There are 3 ways to turn a row about zero (a turn may also mirror it). The second row of each pair is the first, turned, with some noise. The first 27 pairs use one turn. New pairs use 3 turns, one after the other, and a turn may come again.
In the rows, 128 means zero.
Some pairs, each with its turns in order after it:
[ 76 124 173 164 112 218 111 100]
[164 125 107  32 177  98 135  98] -> (0)

[ 82 125 103  83 178  72 188 142]
[135 156 124 214 177 165 145 168] -> (0)

[ 90 144 128 163 162 133 129 141]
[ 89 141 171 118 118 145 110 138] -> (1)

[150  94 113 150  91 161 146 137]
[150 103 114 136 123 142 151 183] -> (1)

[201 136 139 136 120 125 125 119]
[ 97 110 112 115  72 139 106 138] -> (0)

[121 102 142 142 139 129 149 171]
[159 136  96 144 141 152 136 108] -> (2)

[144 152 124 138 163 153 163 132]
[ 96  93 142 162 124 150 119 124] -> (1)

[151 133  70 163 113  65 126 119]
[118  98 159 113 137  52 160 141] -> (1)

[153 130  76 128 134 120 160 160]
[ 96  74 120 121 118 116 162 134] -> (1)

[133 114  78 141  59 168 128 160]
[ 67 117 163 107 138 120 148  66] -> (0)

[109 172 110  83  96 121 112 102]
[100 130 185 106 125 130 159 161] -> (2)

[132  84  78 128  94  51 112 126]
[145 122 117  71 112  42 159 140] -> (1)

[108 110 151 122 131 147 182 130]
[135 151 124 126 171 163 103 109] -> (2)

[134 102 153 114 117 162 159 112]
[104 111 101 101 166 126 108 139] -> (0)

[110 130 180 135 157 119 127 144]
[169 125  86 141 132 104 125 133] -> (0)

[ 94 168 152 108  86 139 118 153]
[148 149 141  96 147 175 146  97] -> (1)

[ 98  97  92 111 139 115 128 120]
[128 152 160 149 158 135 116 134] -> (0)

[108 132 143 127 158  77 154 192]
[149 132  91 212 133 119 146 118] -> (0)

[126 120 126 152 114 109 121 112]
[119 132 111 101 108 119 124 125] -> (2)

[101 137 146 146 105 102  99 154]
[140 168 161  98 118 130 153 120] -> (1)

[145 111 178 147 126 146  81  88]
[148  80 135 107  96 114  72 133] -> (2)

[143 121 129 150 151 171 130 151]
[164 136 114 163 138 110 108 128] -> (2)

[117  89  81 119 166 105 125 128]
[ 88 116  75 150 146 130 145 149] -> (2)

[158 114 116 126 135 169 163  90]
[113 138 135 131 175  91  83 125] -> (2)

[162 151 159 145 125 165 113  75]
[137 113 110  54  98 137 113 146] -> (0)

[ 87 135 140 128 109 127  86 146]
[130 175 139  90 135 146 140 124] -> (1)

[115 144 100 161 196 155 127 194]
[156 164  91 218 116 134 139 141] -> (2)

New pairs. What belongs after each?
[161 140  73 105 124 151 135 127]
[143 153 112 132 116  67 115 123] -> (2) (0) (2)

[109 121  95 110 127 156 103 100]
[119  91 146 113 161 144 154 130] -> (2) (1) (0)

[113 144  67  95 128 134 190 114]
[115 176 138 168 144  75 132  86] -> (2) (0) (2)

[ 90 142 142  48 131 161 103  97]
[160 146 209 146 131 161 158  96] -> (1) (0) (2)

[ 96 124 117  95  84 139 138 112]
[125 139 162  76 148 140 133 116] -> (2) (1) (0)

[107 107 119 159 101 116 152 216]
[146 191 121 167 191 130  92 126] -> (1) (0) (0)

[102 136 117 131 153 147 176  93]
[113 152 150 132 153 161  87  98] -> (2) (1) (1)

[190 156 113 146 134 119 111 140]
[104 170 136  76 111 138 121 126] -> (1) (0) (0)

[138 133 128 140 140 115 122 106]
[133 110 139 142 148 129 121 134] -> (0) (0) (0)

[150 130 150  98 108 144 129 142]
[121 112 148 109 145 137 162 130] -> (0) (1) (2)

[109 140 114 109 132 100 132 114]
[123 120 131 124 107  92 116 124] -> (0) (2) (2)

[124 138 108 152 101  69 186 161]
[ 92 185 105 111  86  99 119 168] -> (1) (0) (1)

[185  89 166 143 125  82 147 176]
[ 70 102  80 160 111 123  74 134] -> (1) (1) (0)

[117 113 133 153 126  83 153  95]
[131 170 144 134 132 116 136 176] -> (2) (1) (0)

[136  69 142 119 107 143 100 137]
[144 107  97 150 120 180 135 131] -> (1) (2) (0)

[160 106 181 192  77 109 100 145]
[156  81 135  84  92 181 100 181] -> (1) (2) (0)

[160  51 138 110  91  85 110  63]
[161 114 111 189  46 177 122 107] -> (2) (0) (2)

[159 112 139  78 123 142  99 182]
[ 80 125 142  97 177 154 166 133] -> (0) (2) (0)

[138 143 112  66  97 160 126 153]
[118 125 118 111 105  88  74 168] -> (2) (2) (2)

[ 79 147 125  99  86 126  76 104]
[158 168 139 184 150 161  99 106] -> (2) (0) (0)

[ 69 132  96  77 130 159 161 177]
[165 116  89 213 130 159 130 111] -> (1) (2) (2)

[137 156 155 120 107 162 141 159]
[ 84 124 173 136 131 112 132 110] -> (2) (0) (0)

[127 100 113 147 128 171 149 172]
[174 129 119 151 161 148 107  91] -> (2) (1) (0)

[156 151 136  78 140 147 115 127]
[110 103 111 132 107  78 143 144] -> (2) (0) (2)

[156 106 188  92 135 107  90 192]
[ 79 171 145  91 194 119 167 146] -> (0) (2) (2)

[161 174 152 152 165  77 118 163]
[149 169  88 112 195 148 119  90] -> (1) (2) (1)

[ 82 128 144 175 145 157 144 174]
[113  75 154 121 179 149 159 138] -> (2) (0) (0)

[103 200 133  91 114  91 132 102]
[ 97 130 117  50 101 101 134 153] -> (2) (1) (0)

[143 106 144  47 106 111  92  75]
[148  76  84 173 134 122 136 201] -> (0) (2) (1)

[ 95 108 125 139 132 119 134 126]
[135 123 112 102 102 126 134 138] -> (0) (2) (2)

[120  89 116 208 139 150 101 154]
[200  98 160 127 170 135 140 103] -> (0) (0) (2)

[139 124 116 104 174 180 130 111]
[151 106 110 109  99 159 148 176] -> (1) (0) (0)

[178  89  82 128 144  88 150 122]
[169 136 154 176 105 106  74 123] -> (2) (0) (2)

